The rows of a group lie close to one hidden flat surface of 5 dimensions, which passes through zero. Surfaces can cross.
(in the rows, 128 means zero)
Some rows, each with its group after it:
[ 83 131 146 104 159 131 133  78 106] => L
[132 158 113 130 123 117 146 131 122] => G
[ 89 161  93 103 168 131 122 149 129] => G
[102  82 175  67 157 141 106 113 147] => V
[192 141  95  87 116 111 182 172 133] => W
[117  96 162 121 129 132 124  82 123] => G
[140  59 145 167 117 175 124 155  92] => L
[157 161  81 125  70 105 191 176 104] => D
[ 66 141 108  63  84  89 140 130 159] => D
[124 132 171 116 129 129 128  95 132] => A
[156  70 171  84  99 144 176 143 101] => T
[ 47  93 185 109 120 133  68 119 163] => A
[110 115 127 158  68 112 147 103 116] => L
[123  98 156 121 114 144 118 159 123] => V
[ 97 126 132 118 152 138 138  90 101] => G
[ 57 127  98 125 127 129 138 107 101] => A
[196 110  92 139 153 140 117 156 140] => V
[127 138 128 146 135 134 151  94  99] => W
[135  88  72  65 107 118 158 182 145] => D
[143 140 114 113 135 117 146 118 128] => W
[120  99 136 205  12 123 145 148  98] => L
[146 144 111 121 156 115 130  97 139] => D
[135  92 190 142  50 108 112 108 159] => G
[130  48 159 103 112 166 106 213 141] => W
[126  77 148 177 111 173 114 166  92] => V
[122  97 144 138 139 159 142 107  84] => L
[ 90 153  98 112 162 134 129 140 115] => G
[143 125 127 111 131 121 141 119 127] => T
[168 115 132  78 122 121 200 106  99] => T
[132 107 124 104 154 132  88 142 174] => T
[103 125 151 115 122 132 155 105  99] => W
[ 83 119 149 134 112 140 134 116  98] => A
[125 119 133 118 131 130 139 113 123] => T
[126 160 134 113 131 107 139  93 133] => A
[159 103 137 175 119 164 162 154  68] => V
[130 128 133 100 118 132 188 124  88] => W
[141 174 144 172 106 115 126 138 121] => D
[113 127 120 107 143 121 106 116 152] => A
[212 135 102 163 121 136 162 173 109] => A
[ 87 158 127 123 116 117 116 154 138] => G
[136 119 113 115 133 121 119 120 147] => L
[153 123 128 182 122 156 192 119  44] => V
[ 71 155 133 170 121 133 100 114 114] => T
[154 119 103 141  95 106 127 126 147] => L
[111 103 140 106 157 132  98 104 148] => D
[126 110 140 159 122 152 133 143 100] => T
[131 171 113 158 123 110 136 101 117] => W
[ 64 145 166 107  56  90  74 190 205] => V
[160 176 149 193  91 119  97 174 147] => D

New rows, each followed by its group:
[ 61 142 108 127 158 163 109 198 106] => G
[177  93 164 168  47 121 104 188 156] => G
[180 103 123 143 155 145  75 173 169] => D
[117 116 130 130 111 132 126 147 124] => D
[124 179  71  95 148  87 166  78 133] => A
[109 104  93  86  87 125 208 148  84] => D
[ 83  80  85 120 151 151 115 129 115] => A
[ 97 148 108 122 145 138 131 161 113] => G
[142  84 118 120 134 149 135 150 115] => D
[126  61 107 128 103 114  94  80 175] => L
[135 107  31 137 146 144 118 183 135] => A
[123  82 122 122 180 165 103 142 124] => G
[ 94 129 135 127 135 138 146 105  95] => G
[121 157 105 140  95 109 136 157 131] => A
[162 157 175 155  81 120 131 165 133] => A
[ 64 119 161 161 110 164 145 151  59] => G
[123  99 163 119 146 142 106 113 134] => A
[167 128 113 108 147 108 131  91 155] => G
[158 127 103 175 137 146 110 166 121] => T
[103  95 103 115 152 142 107 122 134] => A
[115 147 151 154 127 131 126 105 116] => D
[107 125 116 110 163 143 112 141 130] => G
[ 88 190  96 155 167 110 111  60 124] => T
[102 134 174 130 165 170 134 156  81] => L
[162  97  65 146 138 147 120 190 131] => A
[127 134 109 133 118 129 137 149 122] => A
[ 71 160 174 149 108 121 131  89 106] => D
[191 152 121 117 135 130 205 121  80] => V
[115 129 149 134 103 125 148  93 110] => G
[182 136 115 136  99 110 119 166 168] => G
[124 110  87 115 190 127  83  75 163] => V
[119  97 222 133 107 142  82 143 150] => A
[161 122 144 151  89 118 143 126 126] => G
[ 82  80 154 154 105 158  97 171 117] => A
[105 148 123 143 125 135 151 139  95] => G
[113 149  82 175 114 117 102 128 137] => V
[100 157  78 148 106 122 167 131  84] => A
[ 97 156 165 126  50  85 131  95 159] => G
[181 155 130 141 113 119 140 150 131] => A
[104  92 146 135 147 146  73 128 158] => W
[109 101 129 108 141 138 130 108 123] => D
[160  31 102  75 191 160  80 149 166] => D
[ 75 105 155 162 138 176 153 125  44] => G
[110 153  82 184 105 111  82 150 163] => V
[ 75  63 189 101 125 134  76  76 155] => G
[166 126 132 133 135 127 129 141 133] => A
[125 125 122 169 171 163 151  75  55] => T
[125 138 180 150  83 128 130 147 115] => A
[196 226  42 219 130 110 153 151 103] => T
[167 143 157 135 131 129 153 105 115] => A
[132 147 112 160 103 143 140 211 110] => G
[124 240  55 169 150  80 119  93 143] => T
[122  95 174 136  85 121 110 111 147] => G
[126 165 134 101 103  72 138  47 161] => G
[139 156 139  95 169 138  87 208 168] => L
[115 104 155 127 128 136 126  95 120] => G
[150  98  67 157 132 154 136 184 107] => A
[132 155 139 150 106 119 123 140 137] => D
